Each new row is followed by what is left after taking away its nearest point in the smallest flat space through zero that holds the last named rows.
In the rows, zero is written as 128.

Q518 (3 x 13):
[[153 110 119 127 159 130 145 145 153 102  99 107 148]
 [118 111 101 115 134 146 111 134  80 157 101 113 131]
 [110 149 156 128 159 119 122 134 117 139 152 118  89]]
New rows:
[ 98 139 146 122 128  98 130 118 112 102 133 154  94] -> [110 122 127 118 129 106 133 123 112  97 108 147 115]
[122 126 134  95 101 114 121 150 117 117 138 129 110] -> [129 121 131  95 108 115 125 154 123 110 130 124 116]
[109 112 110 120 114 115 122 131 152 126 102 105 151] -> [ 98 125 125 122 118 109 118 129 148 132 120 107 132]
[137 108 137 160 129 120 100 145 151 113 130 104 147] -> [126 112 137 158 121 122  91 140 134 127 137 108 139]

Q369, 3 rows:
[[141 110 130 116 161 106 131 122 122 112 140 122 152]
 [133  91 106 132  90 140 129 112 119  97 132 133 123]
 [141 106 139 130 122 153 118 123 107 107 141 106 125]]
New rows:
[109  97 103 159 147 105 131 129 132 151 151 139 137] -> [110 103 115 164 140 126 123 133 125 155 152 127 126]
[102 138 161 100 102 136 147 112 148 130 145 161 135] -> [109 131 169  97 112 139 144 111 140 123 152 151 140]
[152 156 108 125 155 159 141  96 129 149 152 123 117] -> [151 147  97 125 146 154 145  91 131 142 151 131 118]

Q845 (3 x 13):
[[168 159 113 130 148 160 163 122 102 165 123 119 137]
 [130 144 131 156 124  93 145 133 140 178 119 119 162]
 [121  93 107 142 170  96 153 103 125 104 136  83 142]]
New rows:
[119 114 127 148 152 151 117 153 123 124  96 157  95] -> [118 113 124 159 158 135 126 150 126 134  95 147 107]
[137 146 137 107 119 137 134 105 141 105 149 112 132] -> [135 150 140 113 114 128 134 108 146 116 147 113 139]
[102 114 104 149 128 100  99 147 115 111 123 117 159] -> [121 132 102 139 128 131 104 149 101 120 121 126 151]
[130 108 104 112 135 134 115 113  94 130 148 109  96] -> [124 118 114 122 119 118 110 123 106 153 143 117 108]
[146 118 111 115 146 155 134 161 149 160 109 129 121] -> [132 103 113 117 146 140 127 159 157 145 112 125 120]
[108 100 132 135 138 116 160 106 110  99 116 133 159] -> [115 119 141 129 120 133 152 117 109 114 112 153 154]

Q194:
[[123  95  87 118  96 145 160 140  95 132 143 108 132]
 [174  74 133  99  94 151 153 134  59 122 109 120 159]
 [114  66 129 104  93 158 161 139  89 136 136  62 141]]
New rows:
[138 135 137 104 143 116 104 119 124 152 136 142 123] -> [130 127 126 102 135 121 113 123 119 155 143 131 122]
[140 149 149 108 128  71 118 165  99 129 132  75 145] -> [140 161 126 115 128  66 120 167 102 128 138  93 140]
[114 143 104 108  97 126 135 142  77 124 165 135 124] -> [113 154 143 110 116 120 115 134  96 123 154 131 124]
[135 142 111 111 103 138 122 123 152 131 149 167 139] -> [129 129 134 105 103 144 121 122 152 133 146 143 143]
[ 98 119  87 124 133 115 143 123  99 100 166 131 138] -> [108 124 129 121 148 111 125 115 107  97 150 131 144]

Q332 (3 x 13):
[[129 129 139  93 128 156 111 143  92 140 143 119  96]
 [117 130 123 117 106 156 138  84 124 144 143 126 141]
 [ 86 120 127  92 128 149 126  79 115 126 125 137  83]]
New rows:
[131 131 104 145 128 164  96 133  93 133 133 115 123] -> [123 128  99 159 134 146 102 124 111 122 120 123 127]
[126 141 141 116  79 113 133 145 119 117 119 148 167] -> [114 137 143 105  86 112 129 141 115 111 113 152 145]
[138 145 123 122 108 125  98 146 134 132 117 125 138] -> [126 143 121 119 108 125 101 130 137 129 113 129 131]

Q890, 3 rows:
[[119 144 138 163 132 146 140 146 137 136 145 132 124]
 [158 128 141 141 144 136 119 113 121  99 154 146 114]
 [133 127 114 147 168 124 136 105 155 145 157 109 136]]
New rows:
[142 161 177 122 161  99 128 139 126 121 127 140 123] -> [132 159 169 114 158  93 131 141 130 133 117 130 130]
[140 124 158 136 131  99 137 140 139 105 146 112 125] -> [132 123 154 129 124  96 138 144 139 112 136 107 129]
[126 176 134 113 123 124 136 122 134 145 109 164 124] -> [133 173 130 113 135 121 135 111 138 144 117 161 125]
[136 111  89 122 121  79 121 128 126  97 125 152 142] -> [124 123  95 147 122  92 132 144 134 108 134 152 141]

Q434:
[[129 122 134 123 140 129 136 136 141 147 150 123 123]
 [178 117 119 120 102 129 148 125 105 158 108 129 108]
 [112 131 104 111 123 134  68  92 147 145 144 151 133]]
New rows:
[121 147 124 122 124 134 141 114 135 160 100  97 152] -> [115 148 125 123 128 134 139 115 138 156 103  97 154]
[135 137 137 154 147 149 158 119 150 150 154 108 159] -> [140 142 125 154 129 149 142 103 136 139 131 118 162]
[112 116 153 128 110 155 150 130 137  97 154 103  96] -> [119 116 140 122  97 157 132 114 133 104 147 113  94]
[116 151 123 159 119 148 124 126 100 138 108 101 130] -> [114 147 124 153 127 149 121 127 112 153 125 101 127]

Q396 (3 x 13):
[[ 99  90 180  85 126 172 172 139 154 104 138 135 156]
 [103 100 130 157 137 107 156 110 138 130 136 109  95]
 [141 132 118 153 140 115 134 117 127  93  92 158 129]]
New rows:
[119 112 146  95 156 139 132 132 104 154 106 132 138] -> [122 115 135 111 159 125 129 125 101 154 101 131 127]
[108 127 162 158 151  96 147 105 137 112 116 159  99] -> [119 147 162 127 137 114 120 123 128 137 134 150 117]
[109 134 116 138 132 116  94 123 116 137 107 148 149] -> [ 95 119 128 132 132 122 108 123 124 140 118 139 146]
[111 157  99  94 125 159 102 112 137 150 115 154 143] -> [ 95 138 102 114 132 146 123 100 145 145 116 146 124]
[142 159 104  99 113 143 150 102 105 145 142 141 144] -> [132 145 107 113 119 135 166  93 111 137 139 139 132]
[137 134  94 151 157 100 155 154 155 126 125 145 137] -> [133 134 103 131 150 113 151 163 156 139 141 135 145]

Q867:
[[163 116 143 158 109 128 123 130 142 116 104 142 151]
 [117 118 137 130 111  78 133 148 150  97 114 143 128]
 [128 139 116 131 144 129 133 148 114 137 106 108 126]]
New rows:
[139 128 121 125 164 169 155 125  99 117 106 139 136] -> [126 120 128 118 152 145 156 123 114 100 116 154 132]
[127 146 124 113 124 124 175 119 124 124 174 128 123] -> [146 145 126 131 122 124 175 131 124 122 149 125 135]
[162 160 147 154 170 129 120 142 132 144 126 135 157] -> [138 158 148 135 167 112 122 136 139 136 148 143 145]
[123 138 136 124 125 127 100 134 129 104 122 127 122] -> [125 140 135 124 128 136  99 131 125 109 124 124 122]
[121 159 161 120 134 107 138 108  98 145 133 110 127] -> [131 153 168 129 125 104 136 108 105 138 127 118 134]
[122 140 119 137 163 139 111 138 126 147 134 139 136] -> [121 134 126 139 153 126 111 138 136 136 135 149 138]

Q829 (3 x 13):
[[157 125 146 138  67 140  83 140 123 125 187 156 109]
 [156 131  86 114 121 108  93 150 169  97 164 119 102]
 [165 171 152 157  74 121 103 166 154  58 165 121 149]]
New rows:
[118 118 157 130 114 158 147 157 114 105 156 141 106] -> [112 115 138 120 137 150 155 155 123 106 143 131 103]
[144  91 116 158 136 176 117 134 111 121 104 133 142] -> [149  94 107 156 138 171 113 139 121 112 108 128 139]
[148 136  98 120  94 149 102 111 144 113 117  88 104] -> [136 135 115 126  98 157 117 102 127 126 101  91 115]

Q921 (3 x 13):
[[119 126 131 112 127 123 133 116 130 108 143 171 120]
 [132 143 143 122 126 198 138 106  98 126 141 181 159]
 [133 127 104 147 126 139 123 147 148  98 141 150 152]]
New rows:
[136 147  93 155 122 149 147 115 135 165  87 125 120] -> [129 143  92 145 122 132 149 111 143 150  96 148 109]
[116 118  96 104 128 133 128 126 116 133 143 120 140] -> [116 118  97 103 128 130 128 126 116 134 142 118 138]
[142 126 158 115 109 121 105 108 105 107 141 107 146] -> [142 124 151 120 109 116 103 114 113  99 144 109 148]

Q64, 3 rows:
[[124 130 103 178 162 132 136 129 120 134 163 122 119]
 [130 129  98 131 112 140 156 106 140 147 138 179  88]
 [144 115 151 108 101 115  89 145 132 121 150 129  92]]
New rows:
[157 112 133 125 156 158 127 141 102 148 105 144 144] -> [161 109 135 124 151 156 119 144 103 148 114 147 131]
[159 128 144 123 149 119 138 144 126 126 119  71 122] -> [159 129 130 120 138 126 155 131 133 136 118  99 105]
[127 116 106 137 159 110 128 142 112 112 126 142 114] -> [128 116 114 120 148 109 127 141 115 110 112 144 119]

Q655, 3 rows:
[[ 90 120 154 117 167 136 132 132 155 142 103 135 147]
 [126 143 159 104 130 117 106 155 135 145 134  92 124]
 [122 110 134 117 147 135 100 115 103 135 130 136 100]]
New rows:
[100 112 108 128 144 138  95 131 121 130 154 104 137] -> [104 117 100 137 135 137 110 132 129 124 153 106 148]
[143 154 140 106 149  99 148 132 131 125 160 150 149] -> [142 146 137 106 154 102 141 124 121 125 161 157 140]
[110 134 146 103  98 142 157 124 129 124 102 123 118] -> [114 130 142 103  97 143 151 119 119 123 106 126 109]

Q442, 3 rows:
[[158 117 109 164 183 135 130 105 154 105 128 133 124]
 [173 143 144 120  94 145 145 109 124 162 100 151 110]
 [114 149 143 132 146  93 147  93 123 104 142 144 130]]
New rows:
[100 116 118 106 119 145 140 112 130 119 122 143 135] -> [108 113 114 111 124 150 139 111 134 119 119 143 133]
[129  99 126 137  94 130 149 117 158 140 122 115 102] -> [115 100 126 138 103 118 149 115 157 128 131 113 107]
[159 154 140 108 110 147 120 127 131  99 119 104 126] -> [149 153 138 111 120 140 118 127 132  89 126 101 130]
[116 133 103 121 116 112 126 143 107 114  95 131 104] -> [123 132 100 128 126 113 128 137 112 110  94 133 103]

Q513, 3 rows:
[[126 132 153 133 134  87 117 123 118 114 155 119 125]
 [164 121 148 138 174  94 141 140 105 142 120 125 134]
 [146 111 126 184 133 114 132 123  95 109 135 131 139]]
New rows:
[ 79 100 130 127 111 119 144 126 124 126 148  79 123] -> [ 96  95 126 128 128 126 156 134 120 140 130  82 127]
[125 129 145 120 177 158 109 141  79 131 126 132 134] -> [108 133 141 117 157 164 100 134  87 121 136 131 131]
[119 134 139 123 126 130 105 143  98 133 131  90 156] -> [119 133 132 122 124 141 108 144 101 136 124  92 157]
[147 131 104 115 133 161 125 139  91 105 151 134 123] -> [145 136 113 102 138 150 122 140  95 108 155 130 120]
[166 157 144 127 134 141 177 114 115 112 124 115  90] -> [154 160 142 126 120 145 171 109 120 105 131 115  88]

Q189, 3 rows:
[[126 135 131 123 112 178 151 149 130 149 117 105 117]
 [114 174 143 139 157 152 128 126 156 116 124  84 151]
 [105 178 113 173 124 161 140 119 131 127 155 143 101]]
New rows:
[113 154 119 127 111 138 115 100 135 153 161 140 147] -> [121 136 125 110 109 134 115 107 134 157 150 132 154]
[134 127 105 161 126 126 107 151 146 105 158 129 153] -> [140 113 107 149 116 135 114 161 142 115 149 124 151]
[133  96 160 120 101 167 131 105 127 109 148 131 134] -> [130 105 160 126 110 158 125  98 131 101 153 132 139]
[124 122 131 102 121 112 147 128 106 126 143 129 126] -> [119 137 133 109 127 119 148 126 112 123 145 122 128]
[140 127 146 117 144 127 127 133 123 140 131 119 136] -> [137 132 140 126 140 128 128 130 120 140 139 130 127]

Q86:
[[139 123 140 182 126 134 116 125 156  96 156 151 112]
 [150 123 132 167 142 110 132 126 130  80 127 189 115]
 [151 146  80 137 124 137  74 139 122  77 124 148 109]]
New rows:
[138 144  99 135 188 153 121 114 157 141 154 128 103] -> [136 142 103 122 194 144 136 113 147 149 143 132 109]
[141 109 126 132 105 133 112 147 123 131 125 168 153] -> [135 108 130 128 101 138 114 146 126 144 129 153 156]
[148 132 107 174 107 112 137 133 142 146  99 123 171] -> [148 134 103 170 106 113 133 134 140 147  97 120 171]

Q805 (3 x 13):
[[ 95 159 106 107 106 127 135 158 111 171 100 106 151]
 [135 140 127 155  99 159  93 118  73 130 125 159 109]
 [149 111 128 119 102 113 145 158 125 142 100 144 121]]
New rows:
[107 106  98 108 156 135 125 127 142 151 110 135 104] -> [111 105 100 115 154 141 118 121 135 146 113 142  99]
[143 157 140 115  98 132 139 154 121 139 125 150  96] -> [132 161 142 115 122 132 138 138 138 127 144 135 103]
[111 151 125 112 118 143 112 128  98 155 151 129 123] -> [130 128 134 108 127 127 128 131 123 142 153 133 118]
[ 97 128 107 101 103 109 158  97 102 119 108  96 135] -> [115 114 116 112 105 111 153  87 102 103 116 111 122]
[126 108 138 122 158 160 133 101 158 115 123 160 161] -> [122 116 131 118 139 162 133 116 141 133 107 163 163]

Q4:
[[156 149 160 103 141 116 109 140 137 154  94 123  72]
 [123  94 137 157 120 153 140 168 114 135  96 141 126]
 [181 108  98 138 129 112 129 164 120 103 103 122 141]]
New rows:
[104 134 122 111 115 133 128 174 137 104  97 107 137] -> [ 96 145 124 103 117 130 125 158 142 106 110 105 137]
[117 159 104 126 122 177 127 117 137  81 142 136 108] -> [128 155 108 127 123 177 125 131 135  84 127 136  98]
[138  79 122 107 147 119 132 126 125 133 127 142 128] -> [129  85 127 103 148 120 131 117 128 137 134 142 126]
[136 119 173 123 139 126 115 134 137 123 130 118 131] -> [134 115 164 127 137 126 118 132 135 115 137 118 144]

Q559:
[[136  76 152 117 110 169 155 140 155 136 123 143 113]
 [142 149 145 120 121 151 103 156 125 110 108  79 145]
 [112 141 111 118 119 103 148 127 125 113 145 139 120]]
New rows:
[108 151 146 102 132 133 146 123 144  98 149 148 142] -> [118 145 152 115 146 142 128 115 142 114 139 146 149]
[117 118 157 140 124 155 151 110 108  96 160 128 155] -> [118 124 154 146 131 150 143 104 103 100 159 128 158]
[147 140 105 103 141 132 123 113 130 157 141 109 121] -> [146 135 107  98 134 136 131 118 134 153 142 110 118]
[104 152  94 118 104 151 134 119 112 133 116 117 132] -> [108 138  99 124 109 159 133 113 116 144 113 125 130]
[ 95 111  99  96 155 154 159 152 106 113 122 115 136] -> [ 99 110  98 109 169 152 145 140 101 127 118 119 141]
